The rows come from 4 hidden closed curves, with some noise, and rows from the same curve form a group. Each curve winds through 8 dimensions. The rows are also pushed far along 5 directions, which tell nothing about the answers.
(in the rows, 128 means zero)
Some rows, each with its group after it:
177 177 88 102 186 93 114 128 136 79 95 105 136 153 103 167 74 106 88 131 105 148 128 146 145 -> L
141 131 148 114 134 133 105 142 127 108 145 133 113 141 99 115 158 124 146 118 111 136 112 134 140 -> G
132 111 109 153 141 119 155 129 131 131 98 150 128 107 162 147 121 134 131 138 155 116 125 118 127 -> L
161 156 107 125 123 108 118 140 141 106 140 138 111 147 114 123 142 130 132 140 143 125 107 131 126 -> G
105 82 93 132 147 137 105 173 111 136 88 118 150 130 177 176 129 85 147 145 159 130 127 133 99 -> L
193 114 130 147 121 119 177 92 142 117 142 128 128 130 112 143 148 143 131 160 130 145 120 149 129 -> Y
194 149 115 125 129 102 148 101 145 107 133 131 119 130 99 139 126 129 88 147 133 133 114 132 109 -> G
96 134 178 125 133 151 109 146 124 154 85 116 116 106 165 133 103 94 147 100 93 161 149 128 126 -> L
89 164 136 102 153 137 109 122 120 135 110 93 112 112 157 98 76 152 147 94 112 161 141 114 128 -> L
116 118 142 143 143 118 152 111 138 119 122 136 136 91 142 111 128 134 123 122 120 142 136 140 110 -> Q
118 130 146 115 164 121 128 112 146 100 132 122 117 106 114 106 131 130 139 109 105 158 119 138 128 -> G
85 143 141 120 136 135 97 179 115 142 89 112 120 134 168 123 94 103 139 108 113 123 116 96 127 -> L
95 134 159 139 111 143 152 92 136 141 138 116 145 107 114 110 133 166 142 101 87 142 166 154 133 -> G
97 143 184 145 92 173 112 105 155 136 120 128 126 120 131 152 124 122 154 86 97 171 134 152 143 -> Y
126 146 144 132 104 127 130 147 125 143 153 138 132 130 111 91 153 130 139 142 116 99 134 118 129 -> G
186 117 144 147 122 128 156 94 134 117 136 141 123 126 102 140 143 143 119 130 120 142 122 150 153 -> Y
192 123 91 136 160 111 145 98 137 97 102 124 146 117 124 177 115 123 96 145 144 152 124 155 108 -> Y
127 143 159 116 108 145 92 126 134 108 134 135 106 147 109 141 140 127 130 91 110 153 122 140 127 -> Q
83 99 125 112 127 131 104 184 102 149 126 98 113 148 146 96 160 134 172 118 123 109 105 104 109 -> Q
77 126 141 125 126 124 123 172 119 150 128 122 114 120 173 78 123 119 153 133 137 110 111 85 113 -> Y
147 119 95 154 127 115 172 113 119 137 128 106 169 125 121 121 129 164 122 148 127 104 136 141 127 -> Q
124 91 136 134 125 124 128 160 120 145 111 120 113 142 130 133 157 114 142 123 112 117 113 129 134 -> Q
116 115 170 135 75 159 96 141 135 135 105 127 117 169 108 192 148 105 114 79 90 133 120 142 130 -> Q
112 123 179 138 92 154 126 144 113 169 114 115 118 123 145 110 136 129 141 105 100 124 125 108 119 -> L
99 79 126 126 160 127 112 164 101 131 86 117 129 124 182 145 106 98 120 114 139 137 118 115 114 -> L
163 162 153 152 110 142 143 74 166 125 131 159 127 98 109 143 116 124 114 123 125 152 137 154 156 -> Y
76 89 135 143 129 133 116 173 108 140 88 121 150 139 161 159 123 100 125 107 107 117 141 135 124 -> Q
149 102 95 137 139 118 130 139 126 119 105 137 146 149 123 189 130 99 107 144 136 119 137 151 137 -> Y
143 90 133 157 54 158 151 115 107 164 146 107 146 159 106 141 179 187 137 117 126 93 115 126 115 -> L
116 89 109 122 138 109 150 132 118 137 123 109 119 116 143 110 151 151 131 132 140 116 116 112 79 -> Q
163 159 164 110 112 119 108 110 152 105 119 128 107 157 62 172 132 98 78 92 63 154 141 163 132 -> Q
147 151 114 116 117 109 108 171 107 119 148 113 139 186 88 111 131 124 104 137 104 84 110 115 152 -> Q
162 97 126 149 96 141 141 130 133 133 125 134 131 152 134 177 149 112 130 153 150 126 108 130 121 -> Y
123 164 125 88 152 103 122 147 107 137 148 100 113 137 114 59 101 133 110 138 109 103 127 86 131 -> L
176 103 105 137 116 120 159 114 109 140 118 109 136 135 122 148 145 159 109 142 136 116 129 132 94 -> L
42 108 193 119 120 146 116 133 135 144 107 127 103 123 154 136 115 105 137 75 82 161 159 134 134 -> Y
100 130 165 103 106 138 98 141 117 145 147 137 98 138 116 103 140 119 121 105 115 120 134 108 128 -> L
116 102 117 129 174 125 136 123 119 128 69 97 146 94 175 161 99 116 129 116 120 169 152 152 89 -> L
77 132 129 105 158 112 109 154 123 116 129 119 133 113 147 97 124 115 136 124 118 138 148 128 93 -> Q
156 106 153 142 91 137 162 114 124 141 162 124 114 148 115 106 160 159 145 140 127 121 105 115 140 -> Y
177 142 115 152 122 121 143 97 172 101 113 142 136 120 110 181 141 114 122 139 132 157 123 172 113 -> G
115 104 103 121 175 108 123 173 118 135 95 106 120 118 165 115 125 104 156 141 132 130 112 119 118 -> Q
86 139 175 131 127 142 104 149 132 128 106 152 100 129 141 131 111 112 134 82 99 132 127 116 170 -> L
169 146 122 145 112 130 164 80 137 127 165 120 152 134 72 112 136 172 123 138 108 113 132 148 175 -> Y
113 154 135 106 133 132 79 163 130 125 109 131 117 149 121 155 122 83 138 113 103 145 151 150 141 -> Y
89 147 152 109 138 124 85 180 126 113 140 141 114 158 111 107 129 93 137 111 96 115 122 121 171 -> G
179 137 161 124 94 141 115 114 124 120 132 111 131 172 64 164 145 125 95 101 72 137 129 158 146 -> L
162 110 116 149 107 132 181 75 119 145 151 123 137 112 130 114 133 189 125 144 154 123 136 128 123 -> G
173 135 95 126 187 110 142 111 145 88 122 114 156 113 116 142 110 109 124 162 132 149 111 146 130 -> G
113 124 121 101 154 104 101 172 114 120 103 125 98 136 162 123 109 95 110 124 139 130 110 96 96 -> G
142 148 157 109 101 111 121 141 126 123 182 154 97 164 63 83 163 129 101 128 103 86 117 106 158 -> G
95 89 160 138 86 131 152 125 132 154 152 149 116 130 110 115 174 135 119 122 118 92 128 110 121 -> G
119 146 117 86 149 115 94 140 134 110 134 118 100 139 124 122 121 109 127 127 134 147 122 118 106 -> Q
140 83 132 168 92 152 164 69 166 125 124 149 146 106 122 202 167 133 132 129 148 156 134 173 99 -> Q
158 177 105 94 167 120 107 103 129 106 136 109 122 122 110 111 86 136 113 127 131 152 130 129 140 -> Y
97 149 105 118 155 125 109 146 124 122 110 108 158 123 149 133 93 111 137 134 123 140 154 142 121 -> Q
78 86 131 130 156 120 119 179 119 132 72 118 127 114 198 150 115 82 136 123 132 141 123 115 80 -> Y
203 152 132 154 91 143 134 77 166 117 108 149 143 120 91 209 138 107 92 130 127 154 138 177 110 -> Y
105 128 137 137 122 128 169 84 141 136 156 113 145 113 107 98 123 166 126 123 108 122 139 130 145 -> G
127 141 99 143 154 116 154 114 130 124 113 108 146 91 169 104 104 161 155 139 146 151 135 139 104 -> G

New rows. What belongs after each?
114 139 105 104 142 112 114 149 119 121 138 111 126 159 122 118 110 123 119 136 128 113 120 111 137 -> G
130 70 126 152 107 156 122 128 118 142 94 123 143 124 163 189 143 114 128 119 152 147 124 146 93 -> L
146 109 140 142 132 138 149 102 138 131 122 141 128 96 143 137 130 119 128 139 145 146 126 130 116 -> G
125 146 104 89 128 122 78 183 103 128 156 124 110 176 116 102 130 109 132 147 149 92 106 90 139 -> L
173 171 150 137 120 146 129 79 163 103 155 139 128 124 80 136 134 138 143 124 109 164 129 168 168 -> G
115 119 167 118 101 127 92 171 114 136 104 128 108 162 112 155 155 94 109 91 79 124 137 137 112 -> Q
172 163 164 144 108 140 128 86 167 116 111 132 123 136 83 178 108 106 95 100 82 158 125 165 170 -> Q
125 92 125 154 89 155 148 115 114 155 121 103 153 135 133 149 154 168 145 117 127 118 125 135 108 -> L
101 131 183 142 88 160 115 126 132 148 138 139 121 120 124 116 154 135 162 96 96 145 149 151 145 -> Q
178 177 123 125 136 106 141 106 130 108 149 138 127 130 100 102 113 149 110 141 120 131 142 142 150 -> G
61 110 157 119 131 142 124 113 127 134 140 126 101 116 146 96 122 157 154 86 119 147 134 121 150 -> G
137 166 126 110 140 121 133 123 132 137 150 119 106 103 149 67 113 139 157 156 151 142 122 102 111 -> Y
148 135 85 114 189 107 142 132 105 107 140 95 150 105 138 70 120 165 160 157 142 133 119 122 116 -> G
157 125 101 118 128 91 152 138 128 125 164 145 123 139 94 100 160 126 103 173 146 79 115 104 113 -> G
152 92 112 154 105 116 187 90 136 134 149 136 154 131 92 148 160 153 98 152 130 95 136 142 124 -> G
125 118 130 122 125 128 104 151 120 127 119 150 103 128 156 135 134 109 132 127 157 135 120 118 111 -> Q
171 167 96 120 192 103 120 122 141 98 100 129 140 97 126 137 99 101 123 146 125 161 150 165 135 -> Y
138 80 89 144 157 109 175 100 144 119 107 115 142 91 151 148 144 144 132 148 158 142 117 141 74 -> Q
180 164 88 110 147 105 152 129 111 146 152 101 130 116 126 63 126 163 151 185 153 107 126 100 111 -> L
149 114 150 152 125 134 180 84 124 140 159 125 126 94 123 67 145 194 153 128 125 130 120 126 151 -> Y
164 141 100 126 177 104 135 130 124 113 114 127 134 103 133 113 121 127 134 148 136 140 136 144 128 -> Y
172 205 148 108 103 125 115 116 137 125 174 123 116 144 67 78 135 145 130 133 96 128 137 137 151 -> Q
103 153 106 94 174 108 121 121 129 109 152 111 106 121 136 71 98 153 147 127 140 143 123 111 144 -> G
148 137 125 121 166 112 139 85 165 91 109 117 127 107 110 159 112 115 110 117 106 177 130 164 114 -> Q
147 97 91 130 152 112 128 148 111 124 92 113 129 136 149 157 129 129 126 130 141 130 120 136 114 -> Q
166 106 98 117 128 120 121 168 100 143 116 106 137 149 133 145 155 110 132 165 144 107 118 116 85 -> Y
136 156 115 95 120 116 91 193 97 137 134 128 98 188 113 115 132 118 130 138 127 80 112 84 148 -> L
90 105 149 130 156 134 118 130 128 113 100 133 128 111 138 147 128 122 136 88 99 154 148 153 135 -> L
166 125 165 139 87 119 133 120 139 113 144 159 122 160 67 160 166 109 77 116 89 115 134 155 138 -> Q
136 112 153 156 86 137 147 110 129 132 133 144 126 153 112 152 133 144 103 106 113 117 125 137 163 -> G
119 153 168 107 94 127 102 146 120 131 173 152 99 154 97 85 147 123 114 118 112 109 131 109 142 -> Q
66 99 142 111 146 109 121 180 98 143 134 121 115 126 152 66 143 126 141 119 111 102 129 99 115 -> Q
161 184 123 102 146 101 85 151 144 84 135 152 95 160 99 131 116 94 111 127 121 143 120 140 156 -> G
89 102 103 130 153 119 148 145 116 144 146 119 124 98 178 55 130 155 171 155 175 108 99 84 116 -> Q
119 103 85 138 166 124 132 135 126 116 112 133 150 99 176 141 128 124 166 154 172 152 142 152 107 -> Q
97 120 186 147 107 158 123 116 142 146 83 124 129 99 151 161 118 104 122 82 89 165 144 146 105 -> L
115 125 162 122 138 130 92 175 122 124 100 149 107 132 140 142 134 76 127 109 107 133 125 124 131 -> L
61 89 135 154 110 155 139 126 117 161 103 116 161 107 173 146 129 144 154 107 123 134 166 146 108 -> Q
145 132 128 159 112 147 158 70 146 116 147 122 152 117 101 129 132 183 134 112 123 137 116 151 154 -> L
77 130 181 132 116 171 103 108 137 134 92 103 135 122 136 166 102 124 141 58 69 180 152 161 142 -> L
119 116 97 124 135 117 156 114 108 143 140 109 130 113 154 91 122 179 140 142 157 121 139 113 104 -> G
115 147 156 135 105 147 119 118 152 136 120 129 140 117 109 148 139 110 131 113 97 140 146 150 115 -> L
83 144 139 85 170 114 85 177 99 114 136 115 101 144 124 68 120 134 144 98 99 120 124 100 150 -> L
76 105 117 126 163 119 104 182 108 127 74 112 149 133 173 157 99 85 124 113 110 130 145 135 121 -> Q
104 127 87 102 139 116 104 180 92 134 143 102 121 165 153 88 118 143 151 145 157 96 105 86 130 -> G
157 151 103 120 170 125 123 122 125 113 122 103 150 119 119 121 109 132 144 141 119 146 132 148 146 -> Y
134 149 140 105 138 109 120 125 136 120 122 110 112 132 102 119 125 124 107 110 90 140 134 135 111 -> Q
95 112 187 158 116 148 141 130 132 148 86 132 127 110 147 146 117 115 122 85 79 135 136 130 145 -> L
126 131 106 93 164 117 92 188 80 116 145 103 123 156 134 74 134 141 159 136 132 111 106 98 132 -> G
144 137 163 106 80 146 89 145 113 134 155 134 100 180 73 135 173 133 125 100 97 115 129 130 141 -> L
158 96 147 140 58 147 112 152 109 158 137 170 97 160 120 155 183 119 114 128 157 90 112 108 120 -> Y
107 141 161 111 140 140 102 146 132 121 125 116 107 142 146 122 100 98 147 115 111 159 114 117 151 -> Y
126 128 132 141 140 120 148 136 130 134 133 128 141 95 132 84 147 137 148 142 123 114 122 120 114 -> L
182 112 115 164 115 129 167 111 136 147 92 121 154 100 148 168 135 120 119 159 142 133 130 143 82 -> L
139 95 118 154 142 130 143 118 149 106 98 124 156 122 128 189 142 108 130 128 120 148 120 165 115 -> G
156 121 108 130 158 120 144 134 113 124 117 105 156 111 145 120 117 125 129 158 137 128 117 120 102 -> G
81 137 145 154 104 147 164 85 143 155 134 114 141 83 147 86 119 189 149 104 126 125 128 112 114 -> L
117 160 126 116 158 133 119 111 137 128 94 117 114 98 166 132 77 127 140 114 134 170 146 128 121 -> L
169 153 134 130 136 126 137 102 150 96 152 113 143 141 72 124 134 137 125 130 96 136 104 147 156 -> G
104 138 128 120 167 124 124 141 137 121 118 107 132 92 155 89 116 119 160 135 127 147 110 115 103 -> G
83 157 155 88 130 122 72 188 118 129 129 129 101 151 121 103 134 88 134 109 95 122 140 113 119 -> G
130 124 122 131 163 125 127 127 144 99 111 112 147 122 123 148 122 110 136 126 110 151 115 149 130 -> G
163 148 163 119 131 129 93 138 131 107 114 148 107 151 88 160 133 92 106 98 83 149 140 162 166 -> Y
81 107 180 133 140 142 125 135 128 139 87 142 114 112 145 155 121 107 135 84 82 149 163 142 150 -> L
91 122 164 122 120 140 124 124 132 138 154 131 98 122 130 79 133 143 150 106 121 130 106 104 153 -> Q
102 121 126 119 134 140 95 172 111 147 103 122 124 122 175 124 110 93 136 132 152 119 108 90 105 -> Y
111 162 124 116 158 114 116 156 111 119 138 117 135 135 137 78 91 129 134 132 114 119 129 113 162 -> G
59 120 193 134 96 154 94 147 137 135 117 147 92 130 146 127 142 122 156 62 97 152 129 134 146 -> G
